Each new row is followed by what is left after taking away its nearest point in the smallest flat space through zero that holds the last named rows.

K424 (4 x 8):
[[-3.08 -2.18  0.03  0.84 -3.20 -3.57 -1.71  6.07]
 [-2.23  3.81 -2.41 -2.51  0.61 -2.57 -1.70  2.80]
 [-2.77  4.81 -1.48 -5.29 -3.40 -2.44  0.92  1.03]
 [-1.31  4.85 -1.42 -3.43  2.41  2.41  0.17  8.46]]
New rows:
[-0.32 -1.89  3.70 -0.04 -0.53  1.48 -0.86 -5.30]  [-1.75 -0.07  2.51 -1.04  0.48  0.89 -2.02 -0.58]
[ 0.14 -1.44  0.39 -0.40 -1.75  2.52  0.76  1.03]  [-0.18 -0.45 -0.90 -0.32 -0.46  0.86 -0.73 -0.15]
[ 0.51  3.81  0.11  0.98  3.08  0.60  0.26 -0.56]  [-0.31  1.54  1.21  1.60  0.01 -0.54  0.70  0.06]
[-1.65 -0.52  0.91  5.57 -3.21  0.71 -6.03  2.75]  [-0.58  2.88  0.73  2.50 -2.92  2.89 -3.78 -0.52]

K965 (4 x 8):
[[ 0.92  4.99 -3.48 -4.16  7.73 -1.26  3.35  7.81]
 [ 1.71  4.93 -0.07 -5.61  4.35 -3.71  2.55  8.61]
 [ 0.54  1.20 -2.86 -8.54  5.11 -0.66  0.75  3.97]
 [ 2.50  3.00 -2.18 -4.22  6.82 -0.94 -2.16  8.06]]
New rows:
[-2.16  2.90 -0.87  3.64  3.38 -3.46  1.87  2.36]  [-2.23 -0.34 -0.23  0.46  1.22 -2.88 -0.98 -0.63]
[ 0.24 -2.72 -0.26  2.23  2.14 -3.00 -0.70  0.96]  [-0.32 -2.98 -0.27  0.89  1.55 -3.20  0.47  0.04]
[ 2.91  3.51 -2.88  1.95 -0.03  2.64  1.46  4.16]  [ 2.37  1.05 -1.81 -0.51 -2.88  2.66  0.55  1.02]
[ 3.34 -0.06 -2.76  0.09  3.55 -2.30  2.88 -2.41]  [ 4.11 -0.77 -0.75  0.51  1.49 -3.07  0.74 -2.35]
[-2.35  2.05  2.58  1.14  1.73  0.05 -0.29 -1.76]  [-2.10  1.72  2.49 -0.28  2.02 -0.02 -1.03 -1.45]

K532:
[[-3.89  5.55 -1.27  2.59 -4.30  0.47 -0.49  0.39]
 [-4.73  7.70 -2.26 -0.09  2.38 -4.88  3.28 -3.76]
 [-2.51  4.36  0.25  3.57 -0.38  2.45  1.71 -1.57]
 [-7.26  2.27  0.22  3.20 -2.99  1.60  6.02 -0.70]]
New rows:
[ 3.67  2.27 -1.10  1.44  0.44  3.11  1.94  0.43]  [ 2.36  1.03 -1.89 -0.54 -0.68  0.56  2.48  1.29]
[-1.97 -3.47 -1.04  1.00 -3.33  3.89  1.95 -3.61]  [-0.02 -1.32 -2.27 -0.71 -1.64  1.06 -0.66 -4.29]
[-3.34  1.04 -2.16 -4.07 -0.14  3.34  0.67 -1.28]  [-1.58  0.45 -1.93 -4.25  0.42  3.81 -0.68 -1.09]
[ 1.83 -0.27  3.05 -1.63 -1.68  3.13 -2.32  0.82]  [-0.26  1.02  2.39 -2.39 -0.54  0.84 -0.05 -0.44]
[ 3.04  3.14  2.31 -0.54 -2.40  4.02 -0.73  2.12]  [ 1.50  2.09  1.81 -2.67 -0.81  0.92  1.89  1.29]
[-3.70  3.68  1.81 -2.44 -3.76  3.86 -2.74  2.45]  [-1.96  1.48  2.41 -4.22  0.88  2.48 -0.92  0.70]

K126 (4 x 8):
[[ 0.33 -4.00 -0.37 -0.52 -4.31 -0.34 -2.22  0.58]
 [-2.49 -5.46 -2.91  1.27  1.68  3.44  3.57 -2.77]
 [ 0.90 -7.11 -0.07  1.23  2.05  3.76  2.46 -0.89]
 [-1.38 -0.99  7.77  5.03 -1.59  1.87 -0.37 -1.39]]
New rows:
[-3.98  0.14 -3.17 -3.74  2.09 -3.49  2.24 -0.58]  [-2.03 -1.51  1.77 -2.02  1.15 -2.80  0.90  0.39]
[ 2.95  4.05  1.44  2.37  0.60  0.71 -1.64 -0.05]  [ 1.76  0.91 -1.44  1.86 -0.50  1.42 -1.07 -0.93]
[-1.11  0.75  0.11 -1.19  2.20 -4.16 -0.95 -3.81]  [ 0.00 -1.50  1.01 -0.98  1.88 -3.50 -1.25 -3.36]
[ 1.84  0.08 -3.40  1.31 -0.72 -1.59  1.30 -0.40]  [ 1.92  0.24 -1.13  2.48 -0.81 -1.25  1.11 -0.47]
[ 1.33  0.99  0.32 -3.18  0.25  0.12 -1.32 -0.67]  [ 0.04  0.16  0.78 -2.03  0.06  0.96 -0.65 -1.72]

K656, 4 rows:
[[ 0.66  0.26  2.48  3.04  0.82  2.55  0.63 -1.63]
 [ 0.72  4.25 -4.14  2.16 -4.09  2.33 -1.78  7.82]
 [-2.17 -3.14 -6.83  2.55 -6.10 -2.59  2.17  0.60]
 [ 2.42 -4.91 -2.08  3.74 -4.86 -0.29 -2.00  3.38]]
New rows:
[ 1.03  0.46  0.92 -1.65 -1.41 -0.76  2.68 -2.18]  [ 1.93  0.71  0.93 -1.15 -1.97 -0.12  1.65 -0.38]
[ 6.03 -0.03  6.03  4.40 -0.94 -0.04  1.42  4.23]  [ 2.27  1.12  2.47  0.64 -0.76 -3.44  4.14  1.88]
[-1.23  0.86 -0.13 -2.87  2.56 -0.20 -0.90 -3.91]  [-0.02  0.12 -1.20 -0.15  0.04  0.93 -1.84 -1.33]
[ 1.12  0.48  4.41 -2.37  1.10  4.52  2.12 -1.47]  [ 0.49 -0.96  0.73 -2.56 -1.88  2.58  2.12  0.30]

K200:
[[-2.74 -0.53 -3.34  0.02 -4.89 -3.86 -0.13  4.52]
 [-0.39  5.49 -0.79  0.25  1.31 -2.59  3.21  3.40]
 [ 1.29  0.12 -3.95  3.56 -1.04 -5.07  0.54  1.89]
 [ 1.43  2.58 -2.37  6.26 -0.52 -3.62 -5.29  4.86]]
New rows:
[-0.05  0.49  0.87 -3.41 -4.72 -0.25 -1.30 -1.16]  [ 1.98  1.96  0.62 -1.33 -2.44 -1.11 -0.94 -1.72]
[-1.22  0.13 -3.93  0.11 -0.77 -0.23 -0.05  2.43]  [-0.31 -0.04 -2.45 -0.22  0.97  1.62 -0.09  0.43]
[-0.12 -3.08  0.79 -3.79 -0.94  1.48  0.71  0.26]  [ 1.43 -0.87  0.11 -1.03  0.58 -0.06 -0.02  1.42]
[ 1.48 -4.63  1.93  1.66 -2.42 -2.60  1.03  0.21]  [ 1.05 -1.37  3.74  0.93 -0.80 -1.22  1.21  1.37]

K942:
[[ 2.61  3.37  0.20  7.41 -0.43 -1.68  0.75  1.45]
 [-0.94  4.18  4.59 -4.89  0.96  2.13 -0.17 -0.30]
 [ 0.07 -3.69  1.07 -2.59 -3.02 -0.97  1.06  0.82]
 [-1.53  4.05 -0.53 -0.96  1.78 -0.48  1.45  3.10]]
New rows:
[-1.33 -0.52 -2.46  0.72 -0.20  6.03 -5.67 -0.34]  [-0.81  0.16 -0.79  0.70 -2.67  4.02 -3.24  3.15]
[ 1.97  5.34 -4.26 -0.43 -0.85 -0.46 -2.58 -4.62]  [ 1.97  3.25 -3.40 -2.18 -3.55 -2.00 -0.81 -2.42]
[ 0.48  0.42  0.30 -0.11  0.10  0.33  1.22 -0.39]  [ 0.37  0.01 -0.17 -0.08  0.19  0.29  1.15 -0.47]
[-5.08  0.97  1.79 -0.67  1.73  0.56 -0.73  0.63]  [-3.71 -0.84  1.80  1.60  0.12 -0.26 -0.69  0.28]
[-0.38  3.41  0.92 -0.16 -0.56  2.85 -1.80 -0.58]  [-0.50  0.63 -0.84  0.12 -1.85  1.47 -0.96  0.56]
[ 0.96  0.58 -1.82 -1.88 -1.39 -1.64 -3.23  0.33]  [ 1.32  1.32 -1.28 -1.25 -1.45 -1.66 -3.19  0.39]

K747 (4 x 8):
[[ 1.13  1.49 -1.80 -1.50 -6.47  2.49  5.46  1.29]
 [-2.81 -0.67  0.12  2.45 -0.23  4.13  0.44  1.45]
 [ 4.37 -5.78  0.47 -4.15 -0.03  3.66  1.24 -0.96]
 [ 0.24 -1.38 -0.56  1.21 -2.03 -3.56 -3.01  3.58]]
New rows:
[ 0.07 -0.25 -1.61  2.86 -0.44  3.66 -0.07  3.83]  [ 1.98  1.09 -1.34  0.77  1.24  0.77 -0.10  1.20]
[-0.67  0.20  0.45 -5.44 -1.74 -1.94  0.00  3.37]  [-2.60  0.71  1.14 -4.15  0.66  0.03 -0.19  2.28]
[-4.49 -0.42 -6.10  1.28  0.61 -2.41  1.10 -0.06]  [-2.61 -2.45 -5.78 -0.58  1.20 -1.40  1.44 -0.99]
[ 1.45 -2.65  0.21 -1.28  6.06 -2.03  1.45 -2.08]  [-0.31 -1.30 -1.02  0.71  1.78 -1.39  2.77  1.08]
[-1.09 -2.71  2.70  0.05  0.63 -0.42  0.15 -4.62]  [-1.59 -1.93  1.90  0.91 -2.05 -1.23  0.49 -2.63]

K313:
[[-1.91 -4.47 -0.94  3.07 -0.34 -3.97  3.76  0.28]
 [ 1.49 -2.29  1.15 -2.15 -1.79 -0.84 -3.07  2.14]
 [-0.68 -3.47 -2.23  1.74 -0.84 -1.19  1.47  1.64]
 [ 3.58 -1.31 -2.81 -3.70 -1.01  3.87  5.65 -4.46]]
New rows:
[ 0.64  5.47  4.13  1.39  0.24  0.96 -0.31  3.56]  [ 1.73  1.44  2.15  0.83 -1.19  0.60  2.74  3.18]
[-0.10  0.19 -2.51  3.15 -0.34 -4.83  1.44  1.67]  [ 2.04  1.96 -1.65  0.00 -0.65 -2.48  0.25  0.41]
[ 1.64 -1.48 -0.79  1.29  3.86 -0.70 -1.14  5.86]  [ 2.60 -0.33  0.56 -0.37  4.33 -0.34  1.22  2.41]

K225:
[[ 1.28  2.30  3.26 -4.01  0.10 -2.93  1.16  4.95]
 [ 4.15  0.76  2.76  3.83 -3.62 -5.37  1.04  3.85]
 [-0.40 -1.70 -0.44  3.87 -5.07  0.00  5.28  0.75]
 [-2.68 -0.94  0.23 -2.55  1.18 -2.87  0.71 -0.89]]
New rows:
[-1.89  5.29  2.98  0.77  4.49  3.25  0.39 -0.35]  [-2.33  3.85  2.99  3.06  2.70  0.29  1.80 -0.98]
[ 0.72 -0.21 -2.10 -2.48 -0.92  1.88 -3.11 -0.27]  [ 0.48 -0.84 -1.61 -1.64 -2.38 -0.26 -1.48  0.24]
[ 3.69 -3.84  1.87 -1.93  2.69 -3.45 -1.34  2.61]  [ 2.34 -4.84  0.02 -0.77  1.51  0.47  0.48  1.15]

K452, 4 rows:
[[-1.28  2.69  0.32  3.48 -2.70  1.26  1.95 -0.08]
 [ 0.63  5.23 -4.70 -0.87 -1.00  4.00  5.14 -0.74]
 [ 1.38  2.41 -5.53  1.06  0.50  1.29  1.93 -2.12]
 [-4.88  4.75 -5.46  4.53 -3.50  1.66  4.37  0.38]]
New rows:
[-3.26 -1.01  2.98  0.40  1.97  1.08  2.17  0.84]  [-1.23 -0.92  0.98  1.07  2.97  1.03  1.81 -0.89]
[ 0.42 -3.72  2.13 -1.70 -1.17 -1.35 -0.01 -0.36]  [ 0.29 -1.91 -0.19 -0.48 -1.78 -0.43  1.49 -1.04]
[-0.55 -1.31  2.01  3.55  4.00 -4.10  3.20 -1.31]  [-0.51 -0.19  1.68  1.23  4.06 -2.70  4.79 -0.63]
[ 1.54 -0.72 -0.04  2.91 -2.71  2.16  4.03 -1.34]  [ 0.51 -3.25 -0.25  0.35 -1.06  0.56  2.40 -0.27]
[-1.83 -0.11 -2.59  0.71  2.24  3.61 -2.47 -2.93]  [-2.28 -0.12  0.35  0.14  1.40  3.98 -2.34 -1.86]
[ 3.57 -0.86  3.22  0.91 -0.96 -1.92  2.40 -1.01]  [ 0.94 -1.06  0.16 -0.04 -0.59 -2.49  2.92 -0.03]

K297 (4 x 8):
[[-4.90 -2.98 -3.06 -4.01 -3.06  0.55 -2.08 -1.03]
 [-0.46  0.39 -2.12  2.12 -1.08 -1.22  1.83  1.89]
 [-2.47 -4.63 -2.74 -1.03 -1.96  0.81 -0.98  0.07]
 [-2.25 -3.50 -0.15  1.56  2.11  2.93  1.96  3.84]]
New rows:
[-1.00 -1.19  4.45 -0.23  0.89  1.86 -0.33 -0.15]  [-0.88 -0.39  1.98  0.83 -1.47 -0.38  0.23 -0.15]
[ 0.81 -0.24 -0.07  4.41  4.85  4.56  0.43 -4.21]  [-1.72  1.36 -2.72  2.99  2.02  2.77  0.33 -4.48]
[-1.40 -0.45 -6.03  1.68  0.00 -2.24  3.53 -1.05]  [-0.34 -0.11 -2.18 -0.30  2.74 -0.19  1.97 -2.63]

K53:
[[-3.90 -1.88 -1.06 -5.06  2.71  1.61 -2.33  0.34]
 [ 0.79  0.33  1.14 -3.75  0.73 -3.51 -1.47 -1.23]
 [-0.60 -0.92  0.85 -5.89  0.19 -3.36 -6.57  0.13]
 [ 5.63  4.43 -1.67  1.60  4.48 -4.58  2.17  2.88]]
New rows:
[ 0.60  3.27 -0.20 -1.15  4.31  3.07  0.84  2.98]  [ 0.72  2.24  2.28 -0.97  0.10  2.13 -0.29  0.46]
[ 1.53  6.36 -0.46  1.04  2.32 -0.94 -0.81 -0.81]  [-1.10  4.36  0.22  0.38  0.43  1.30 -1.52 -2.12]
[ 0.36 -0.49 -0.77 -0.15 -5.14 -0.57 -2.80 -4.15]  [ 0.48  0.79 -3.12 -0.20 -0.68  0.19 -0.53 -2.07]
[-0.87  1.72 -1.73  1.94  5.39 -0.40  1.69  1.45]  [-1.45  0.20  0.58  1.49  1.14 -0.94 -0.66 -0.74]
[-1.18 -2.89 -2.27 -0.69 -1.03 -0.16 -0.10 -0.84]  [ 0.26 -1.91 -2.43  0.11 -0.58 -1.20  0.42 -0.36]

K774:
[[ 4.96  0.49 -1.60 -5.98 -3.16  1.02 -1.11 -1.69]
 [ 5.35 -4.18 -1.54 -8.61 -6.65  4.36 -0.96  3.43]
 [ 3.08 -0.52 -4.54 -4.27 -6.76  5.52 -0.98 -2.48]
 [ 1.24  5.24  1.00 -6.41 -4.77  1.76 -7.73  1.61]]
New rows:
[ 3.52  2.37  1.36 -0.91 -4.77  0.48  3.50  0.62]  [ 1.40  2.91  2.29  1.48 -3.24 -0.31  3.44  1.17]
[-0.55 -0.28 -1.01  0.65  0.86  2.66 -0.52 -3.08]  [-0.15 -0.85  0.64 -0.53  1.62  1.53 -0.92 -0.92]
[ 0.77  0.48 -0.86  1.55  1.22  0.72 -1.88  0.35]  [ 1.44 -0.28 -0.90  0.99  1.19  0.67 -1.36  0.57]
[ 0.44  0.67  2.11  0.71  5.04 -1.34 -6.03  0.92]  [ 1.45 -2.13 -0.84  0.85  2.79  1.49 -3.53 -0.57]
[-0.44 -3.71 -0.69  0.59  0.58  1.19  3.31  0.84]  [-0.47  0.08  0.02 -0.56  0.42  0.35  0.24 -0.13]

K753:
[[-3.98  2.35  2.26  1.70 -1.09  0.19  0.77  1.91]
 [ 4.44  4.24  0.12 -2.69 -4.23 -3.56 -0.14  2.01]
 [-2.63  4.27 -3.63  3.06 -4.05  2.72 -5.67  5.50]
 [ 0.89  2.14 -3.61  0.32 -3.27  3.06 -0.50 -2.91]]
New rows:
[-2.65 -1.43  1.25 -1.31 -0.92  3.99 -2.94  0.84]  [-0.48 -1.08  2.17 -2.99 -1.34  2.14 -1.54  0.07]
[-3.62 -2.84  2.11  3.60 -2.84  0.32 -2.88 -0.92]  [-0.23 -2.74  1.96  1.56 -3.40 -1.48 -2.30 -1.69]
[ 4.11  1.62  0.25  0.08  0.84 -0.84 -1.37 -1.10]  [ 1.25  1.58  1.13  1.52  1.40  0.23 -1.01 -0.85]
[-2.26  3.19 -0.57  3.93  3.76  3.86  2.89 -3.71]  [ 1.64  3.35 -0.59  1.92  3.60  0.27  0.74  0.01]
[ 1.56 -3.39 -0.83 -0.51  2.47 -1.76 -0.16 -1.35]  [-0.39 -0.18 -0.55  0.51 -0.21 -1.07 -0.06 -0.38]
[ 3.10 -2.06 -3.46  3.26  3.65 -2.62 -1.07 -3.51]  [ 0.54  1.41 -1.33  4.11  1.32 -3.25 -0.13 -1.57]

K113:
[[ 3.76  0.64  4.97 -2.16  2.56 -6.31  2.40  4.68]
 [-2.26 -1.69  0.85  4.02  3.21 -4.21  0.41  6.91]
 [-1.90  5.28  2.57 -3.50  1.27 -3.64  3.20  5.18]
 [ 0.11  5.83  6.26  0.92  2.92 -1.13  1.04  2.60]]
New rows:
[-0.53  1.69 -0.50  4.00  3.22 -0.18  4.06 -3.18]  [ 0.03  0.60 -1.77  1.89  2.38 -1.36  4.78 -2.95]
[ 0.72 -2.68 -0.51  2.02 -3.90 -1.75 -0.78 -3.89]  [-1.05  0.41  0.89  1.57 -2.99 -2.61  0.32 -1.49]
[-2.25 -3.02  0.97  0.80 -1.13  3.33  1.29  0.37]  [-1.06 -2.21  2.30 -0.60 -0.89  2.17  2.04  0.80]
[ 1.80 -2.04  0.32 -0.67 -2.02 -2.30  0.86 -2.99]  [-0.95  0.01  0.58  0.93 -1.22 -1.64  0.85 -1.40]
[-1.87  1.19  0.34  0.70  2.60 -4.04 -2.28  0.59]  [-1.04  0.84 -0.59 -0.49  1.33 -2.66 -2.60 -1.86]
[ 1.04 -1.36  0.15 -2.82  3.57  0.91  0.67  1.78]  [ 0.19 -1.01 -0.28 -1.85  3.36  2.43  0.05  0.84]

K339 (4 x 8):
[[-0.70  0.65  1.74  1.20 -3.36  2.44 -1.40 -1.19]
 [-3.54  0.19 -4.85 -4.54 -0.08 -1.06  2.35  4.25]
 [-3.95  4.08  4.44 -3.94  3.54 -0.32 -2.78  0.96]
 [-3.85  2.68  0.77  2.53 -0.11 -1.67 -3.38  1.01]]
New rows:
[-1.58  3.39  3.78 -3.99 -0.92 -1.31  3.11  0.52]  [ 0.11  1.86  1.87  0.19 -1.82 -2.60  3.22 -0.11]
[-3.85 -1.15 -2.33 -3.54 -1.12  3.70  0.07  1.49]  [-1.14 -1.70 -0.79  0.28  1.44  1.72 -1.05 -0.43]
[-0.60  1.00  1.34  2.00 -2.75  1.27 -0.87  3.54]  [ 1.24  0.16  1.37  0.77 -0.23  0.47  0.37  3.32]

K176:
[[-0.86  2.18  1.78 -2.25  0.50  1.53 -5.02  3.00]
 [-0.81 -8.61 -0.11  0.69 -1.88  6.77 -4.58  2.85]
 [-6.44 -4.91  5.51  1.86 -2.56  8.23 -1.04  5.25]
 [-1.61 -4.90  8.61  1.82  4.88  3.05 -2.68  0.34]]
New rows:
[-1.66  0.24  0.62  3.15  0.21 -1.05 -0.06 -1.00]  [-1.12  0.35 -0.53  2.39 -0.25 -0.81 -1.48 -0.48]
[ 2.61  0.27  1.85  2.69 -2.96 -6.27  0.99 -2.53]  [ 1.09 -0.61  2.45  1.97 -4.25 -3.26 -1.77  0.20]
[ 1.01 -0.28 -3.30  4.35  3.63  1.81 -1.02  2.43]  [ 0.22  1.44 -2.63  4.35  3.56  1.27 -0.01  2.58]
[ 2.47  2.66 -1.11 -1.27  4.76  1.54 -0.44  2.63]  [ 1.53  0.82 -1.55  0.11  3.40  2.49  2.02  2.38]
[ 3.60 -1.34  1.09  2.05  0.15 -2.89  2.81  0.59]  [ 2.49 -0.36  1.15  0.93 -0.97 -1.29  0.62  2.84]
[-3.17 -1.16 -1.08  1.12 -0.24  0.88 -0.50  3.92]  [-1.29 -0.59 -1.29  1.09  1.59 -1.48 -0.13  1.92]

K875:
[[ 1.02 -2.21  2.81 -5.82  0.95  1.46 -1.01  2.59]
 [ 3.03  0.78  0.60 -1.82 -0.02  0.94  1.16  3.40]
 [ 1.23 -0.33  1.27 -0.25  0.55 -0.70  1.99 -2.03]
 [ 1.58  5.79 -1.85 -1.40  0.93 -0.08  3.09 -0.41]]
New rows:
[ 3.26 -2.18  3.87  0.93 -3.98  2.77 -0.52 -0.68]  [ 0.85  1.35  1.57 -0.03 -3.39  2.85 -1.17 -1.77]
[ 1.78  2.48  0.85 -1.10  2.45 -3.70  3.81 -3.42]  [ 0.03  0.06  0.03 -0.05  1.01 -2.43 -0.41  0.75]
[ 1.21 -2.72  2.31  0.59  3.53  1.27 -1.89  0.18]  [ 0.86  0.31  0.41  1.28  3.58  1.14 -1.26 -0.09]
[-2.72  4.15  2.51 -0.82  3.98  1.48 -2.89  1.94]  [-0.70  2.06  3.75  2.19  3.35  0.54 -1.14  0.92]
[-0.13  1.64  3.00  2.50 -0.39  3.14 -4.06 -3.00]  [ 1.59  2.51  3.28  1.48 -0.23  3.47 -2.96 -1.74]
[-2.61  3.63 -0.29 -2.53 -4.12  2.93  0.54 -2.44]  [-0.67  0.70  1.16 -0.62 -5.00  2.82  0.87 -1.20]

K6:
[[ 5.49  2.92 -1.13  1.09 -1.61  0.89 -2.36  0.97]
 [ 0.80  4.62 -5.02  0.77  0.53 -3.74 -0.60  1.81]
 [-2.80  0.00  0.40 -1.58 -0.80  4.10  1.24  2.33]
 [ 3.00 -1.80  1.95  0.62 -2.18 -3.29  1.64  1.88]]
New rows:
[-2.75  0.03 -2.57  3.74 -3.10 -3.49 -1.16  3.97]  [-2.22 -1.40 -0.52  3.78 -2.43 -0.15 -2.91  0.95]
[ 2.06 -2.69 -2.94  1.91 -4.12 -1.02  1.24 -0.94]  [-0.14 -2.28 -3.56  1.34 -3.09  0.82  0.91 -1.64]
[-0.48 -0.31  3.11  0.65 -3.33 -0.53 -2.20 -0.01]  [-1.89  0.97  1.39  0.53 -2.41 -0.95 -2.35 -0.06]
[-0.14 -2.64 -2.93  2.70 -0.44 -0.34 -3.11 -3.10]  [-0.75 -2.69 -2.61  1.90 -2.09  0.39 -1.32  0.13]

K10 (4 x 8):
[[ 3.64  0.72  1.22 -2.99 -0.26 -2.70  0.87  2.91]
 [ 0.27 -2.10 -4.03 -3.36 -4.58  2.38  0.77 -4.68]
 [-1.56 -2.63 -1.34 -1.77  0.18 -6.28  3.18  0.91]
 [ 0.06 -2.15  3.45 -2.69 -2.05 -5.70 -0.64 -3.46]]
New rows:
[ 3.26 -0.52  0.78 -0.32  0.72  3.27  0.83  0.36]  [ 1.13 -1.86  0.90  0.29  1.14  0.88  1.39 -0.53]
[ 0.01  0.27 -0.35  1.81  1.86 -2.67 -1.22 -0.30]  [ 1.14  0.44 -1.47  0.70  0.67 -1.03 -1.17 -0.74]
[ 1.28 -6.03 -1.77  0.06 -1.37  0.27  1.54 -1.53]  [ 2.18 -4.23  0.65  1.58  0.40  0.84  0.24  0.42]
[ 0.67 -1.46 -0.46 -2.85 -1.30  5.71  0.07 -1.13]  [-0.83 -1.87  1.48 -1.57  0.96  1.56  0.64  0.60]
[ 6.03  0.82  3.67  0.55  3.67 -1.02 -4.90 -0.20]  [ 2.68 -1.72 -1.95  0.59  2.93 -0.78 -1.91 -1.39]
[ 0.36  1.02 -0.58 -0.24 -1.53  1.12  1.32 -0.42]  [-0.22  0.97  0.44  0.41 -0.79 -0.03  1.14 -0.18]

K420, 4 rows:
[[-2.69  0.60 -1.16 -1.28 -1.55  0.62 -2.53 -1.27]
 [ 0.38 -3.29  2.68  2.27 -0.46 -0.79 -0.14  3.85]
 [-1.70  2.18  0.15  1.67 -0.42 -3.67  3.59  0.45]
 [-0.29 -1.32 -0.15  0.75  3.83  0.18 -3.49 -1.68]]
New rows:
[ 1.40  0.32  2.45 -0.51  0.22  0.99 -0.58 -4.00]  [ 0.31 -0.01  3.18  0.30 -1.06 -0.10 -0.02 -2.58]
[ 0.56 -2.63  0.64 -0.75 -3.71 -1.21 -1.61  6.89]  [ 1.02  0.59 -1.80 -1.46  0.45 -1.80 -1.18  2.15]
[ 1.03 -1.03  3.59  1.73  0.96  0.05  3.36 -1.70]  [-0.84 -0.82  2.70  0.46 -0.51  1.04  1.10 -2.58]
[-0.89 -0.51  6.17 -1.70  5.05  0.20 -1.77  0.85]  [-1.54  1.78  5.06 -3.42  1.79  0.53  0.25  0.50]
[-0.02  0.42  1.40 -0.28  0.88 -2.82 -3.56 -2.11]  [ 1.61  0.62  1.73 -0.92 -0.95 -2.06 -1.37 -0.88]
[ 0.57 -1.01 -0.55 -0.56 -0.26  3.77 -0.65  2.67]  [-0.94  0.64 -1.06  0.44  0.99  1.43  0.39  1.54]
